There are 5 ways to turn a row about zero (a turn may also mirror it). The second row of each pair is the first, turned, with some noise. The first 45 pairs use one turn. New pairs use 2 turns, one after the other, and a turn may come again.
Known pairs, each followed by its turns in order:
[ 15  17 -14  -3 -18   9 -16 -11]
[-12  13   4  26  21  -3  -3   9] => M

[ 42  -2  53 -16   5   6   6  -5]
[  6   3  -8 -16 -36   9  18  54] => U

[  3   3  -4  -3 -41  -4  19   3]
[-29  12  -6  -7 -10  28  11  10] => G

[ 11  -7   0  -7 -13  10 -15  -4]
[-12  13 -11  16   2  -9   0   5] => G

[ 50  -4  -2  38   9   2 -15 -10]
[  2 -11  -5   6 -36   2  52 -13] => U

[ 34  33  18   6  -6  12   1 -21]
[10 -4 32 19 40  0  8 -4] => M

[  7  15   2   9 -27 -10  -2  19]
[ 19  -6 -19 -14  -2  22 -10  11] => Y

[-49 -36 -31  -3 -44  11 -10 -21]
[-27  20 -68  -9  11  18 -23  22] => M

[-14  30  -5   5   6  -7   3  -4]
[-12 -20  15 -17  12  -5  -6  -9] => U

[ 10 -12  -1  -4 -10 -19 -25  24]
[  7   0 -15 -13 -14  15 -17 -25] => Y

[-28   0 -26   6   2   5  -7  -3]
[  5   3  14   6  19  -5 -10 -28] => U

[  0 -34   0  16 -45  -9 -21   3]
[-39 -22  25  -8   5 -28 -27   2] => C

[-39 -29  -6 -33  13   4   0 -19]
[  2  14  -1  -3  -9 -20   7 -57] => G

[  7  12   6  24 -12   6  -3   4]
[  9 -19  -8  -4  -1 -16  18  -3] => U

[ 16 -14  -8 -40 -53   8  -5  16]
[-29 -26  25 -18 -48 -16  10 -14] => C

[-32   2   1  -6  -3  -5   7   0]
[ -8 -20 -17 -13  -3  -3  -5  10] => M

[ 42  13  -1   5  -9   4 -19  -2]
[  4  -5 -21 -23 -27   5  27  -9] => U

[-4 12  1 17 -5  3 27  5]
[  3 -10   2   4  15   1  -9  27] => Y

[ -8   9  11 -39  13  -9 -45  -2]
[-11  -3   9 -18 -32  13  33 -36] => Y

[ -2   2  -2  -2  -5 -10   9 -15]
[ -4  -2 -10 -16   4   6  -2   3] => C

[-21 -51 -37  12   9 -32  -1  28]
[-32  32  -7  58  18  -7  -4 -26] => U

[  9   5  20 -43  28   0 -53   2]
[ -4 -12   9  -8 -48  -1  34 -46] => Y

[ 0  9  7 -2  6 24 -2 -8]
[ 19  -2  14 -12 -10  -5  -2   2] => U

[  2  -1   9  33   3  -3  24 -11]
[  3  -4 -22   5  17  15 -28  -8] => C

[  6  11  27   9 -28  -9  -7   0]
[ -1  -3 -30  -7 -18  14   2  19] => Y

[-15 -17  -7  -4 -10   3   4  24]
[ -4   5  22   3 -20  -1 -18  10] => C

[ 4 26  3  6 10 -3  0  3]
[  4 -10  17   3   6 -16  11   7] => M

[-26 -23  -2   5 -42  -3  -3 -17]
[ -5  39 -21   2  -1  27   9 -21] => G

[ 9 -5  0 28  3 -3  0  7]
[ 16  18  -1  -6   2 -12  14  -5] => M

[ -2 -14  24 -14   3  -7 -14 -25]
[  9  14  11  30   4  -6  15 -17] => G

[-18  12 -22 -13   8   6  -2  48]
[-31  -9  -4   4 -36 -16  28  13] => M

[ 34  -9   3  -1 -21 -40   5   6]
[-28   3 -25 -15 -12 -32 -13 -19] => C

[ -4  13 -10   7   5  -8  14 -18]
[  1  -6  15  -2  -5  18 -17  -7] => G

[ 18 -21   0 -17  -4 -18 -12  21]
[-19  21   9  -5 -15 -29   0 -14] => C

[-15  -2  14 -15  36  52  -8  -7]
[ 36   6  36  15  14  28  26 -11] => C

[  5 -50 -32 -13  -9  24  -3  -3]
[-24  -2 -54  13  -3 -13  -5 -30] => G

[ 34 -42  -5   0  18   1  -5  -4]
[  0  11 -10  13  -5 -38 -21 -33] => Y

[ 28 -12 -26  -5  -2 -41 -13   9]
[ 19  16  -6  35 -28 -18 -16  -9] => M

[-1  3  0  3  3 10  3  1]
[-4 -3  1 -5  7 -3 -5 -1] => G

[ 39 -53 -53  -3  35 -26   3   2]
[ 40  49   3  20 -62  15 -20  12] => M

[ 17   8   9   7 -31  -8  -6 -29]
[-13 -35 -16 -18  11  -8   1 -11] => C

[-42  13 -26   7 -16 -10  27   3]
[ -8 -28   1  13  34 -11 -36 -19] => U

[ 36 -31 -10  -6 -20  -5  13  34]
[-23 -25 -43   4 -12   5  26  18] => G

[  2  13   8   6   6   6 -10  27]
[ 15 -20   6   4 -16  15  -5  -1] => Y

[ 7  5  7  4 -5 28  1 17]
[ 20 -12  -5  24  -3   7   3   4] => Y

New pairs. What belongs after each?
[11  2 41  4 -4  7  8  6]
[-20  10 -29   9  -8 -21 -12   5] => U U

[38 -5 11  0  4 13  0 53]
[ 29 -26 -18  -8  47  21   6   1] => M M

[-34  -8 -10  16 -12 -53 -14   3]
[ 10  19 -22  42 -23 -28 -27  12] => M M

[ -1   1  -1  10 -30 -18  -3 -19]
[26  1  5 18 -4  8 12 20] => G Y

[ 15  11  40  -2  29   2 -16 -30]
[-36  -7  13 -17  13 -11  43   7] => U G

[-13  -7  36  -3 -10  -1  34 -17]
[ -1  18  21  39  -8 -21 -14 -12] => U C

[  7 -13  13   5   7  12 -13 -13]
[ 16  -5  16 -18   0   5 -11   1] => C M

[-15 -20   1   0 -16   5 -40   1]
[-23 -28  -1 -20  -8   1  -1 -28] => G U

[  1  27  10  -4 -17  -8 -26  25]
[ -8 -25   0  22 -12 -13  28 -15] => G M

[  1   4 -14  27 -10  16  -5   1]
[ -5   8  12  21  -4   9 -23  -1] => C Y

[-12  -2  26  20 -17  11  -5  -2]
[ 23  14 -14  16  -1  17  15  -2] => G C

[  0   4   1  53 -16   3 -11 -11]
[ -1   1 -32 -30   3 -33  10 -14] => Y U

[ 53  -1  -8 -32  21 -31   3 -40]
[ 13 -37  -7  12   0  27 -23  64] => C M

[  3 -10   8 -19   0 -32  -8  14]
[ 16   2   5  12 -10  13   5  34] => U C

[-19  21 -40   9  -5   5  -3  41]
[  1  11 -27 -37  15  17  10  35] => C G

[ 20 -15  -9  -4 -53  18  39   0]
[ -4  -3 -61  18  -7   6 -34  18] => U G

[-18   0  19 -27   4 -38  23  -4]
[ -2  27  25  17  21   9 -37   1] => Y U

[  8   8   1 -20  -7  53   1  12]
[ 39  10  16 -27 -23  -5   9 -20] => G G

[-21   4   2   0  -6  -2 -18  34]
[-16 -16   9  -5 -34  -5  10  11] => G G

[-27 -39   0  36 -19   8   0  23]
[ 19   7  16 -25  46  -6  33   1] => M Y

[ 19  -2  10  -2   0  -6   1 -10]
[  3   1  -7  -3 -20  10   1  -1] => Y G

[ -9   1   8 -33  15   0   3  19]
[ 12  20  11 -14 -16 -19   6  18] => U G

[20 -2 -4  2 29 13 -8 12]
[  1  -8  17  -3  16  24 -21   5] => C G

[  3 -12   2  28  -7 -16  -1  12]
[  6   7  -3   4 -29 -10 -10 -15] => G U

[  3 -20  -1  13 -22  11 -37   4]
[-15 -31   7  -3 -32  10  -9 -12] => U U

[ 28 -17  -9  -4  -1   2  -6  -1]
[-1  3  9  2 29 -7 12  3] => M M

[38  0  4  6 -2  2 31 24]
[  6   0 -22  19  11 -33  -7  34] => M Y

[ 33  -1   5  -7   5  -5  -5 -31]
[  2  -1   9  -4 -38  25   7   6] => Y G

[ -2  -6 -42 -25  -1   5   2  53]
[ 28  39  12  10 -37  10 -35   4] => U G

[ 10  -4 -53  36 -15   2   1  33]
[-44  29 -12  29 -35   5  -1  18] => G M

[ 19  -2 -15   6  19  -4  -1  13]
[ -9   0  -4 -12  15 -21   8 -12] => Y C

[ -7   6  14 -14  31  24 -19   3]
[ 29 -11 -15 -12 -19 -25  12  -9] => U C

[  5  27  18  14   8 -23   3   3]
[  9 -17 -17   6 -27   4 -20  10] => C G

[ -6  38   6 -27  -4 -33   9 -27]
[-35 -21 -15  -6 -45  -9   2  -7] => C G

[  3 -10  18   4   0   2 -53  22]
[ 32  -7   9  30 -21 -29  22   4] => G M

[ 19 -53 -10   1 -10  13  -5   0]
[ 15  18   1  22  34 -11  33  17] => U M

[-46   2 -14  18  -9  -1   0 -12]
[  4  -6 -16 -16  12 -39  17  16] => C G

[ 20  24 -19  -9  23   0  -5 -26]
[ -9   6  -8  -7  -2 -31  28  23] => M U

[-30  53   3   2  -6   2  13 -32]
[  5  31 -23  22 -48 -13 -22 -17] => C U

[ 5  0  9 -2 -3 16 -8 12]
[ 9 14 -6  5 11  9 10 -1] => Y M

[-12 -10  21   2   6   2 -15 -11]
[-12   2   7  -6  -8   1  25 -17] => M Y

[ -3  19 -37  42  19  -7 -21   3]
[ -1  40 -25 -25 -18   0  23 -22] => G U

[-19   8  -9  12  40 -34  13  14]
[ 20  21   4  15   8 -30  39 -17] => Y G

[ 18 -11   7   3  -1  11   8  -3]
[  6 -10 -22   5  -5  -7   2  -3] => U U

[ 53 -23  15   5 -31  10  23  -3]
[-55  24 -31  16  -1   0   8  22] => Y C

[ -4 -17   5  -2 -30  -9   6  -5]
[  8  22  -3  10 -10 -14  18 -15] => C G

[  3 -29  -7 -41   2 -14  10 -36]
[ 22   8 -28 -13  49   5 -10  10] => G M

[  5  18 -12  -3  16  42  -1  -1]
[ 35   0   8  -1   9   1  21 -28] => Y M

[ -5  14   9   1  -8  -1 -16 -34]
[-13  19  11  18 -21   4 -18   4] => C U

[ -5   4   3   5 -21  38  17  -3]
[ -2  17 -19  36  -9  -4  -6  -8] => C Y

[ 33  53  -3  -7 -13  19  17  -6]
[-39 -12 -15 -37  -9 -21  10 -27] => G M

[ 40  10  -6   3  53  10 -34  11]
[ 8 21 45  6 17 18 42 30] => M G

[-10   9 -18   0  24  11  14 -29]
[-15   2  20  -1  -4  27  24  19] => C M

[ -1  -2 -50   1   2  -7 -13 -42]
[-22 -26  -6 -29 -25  18  23  29] => C M

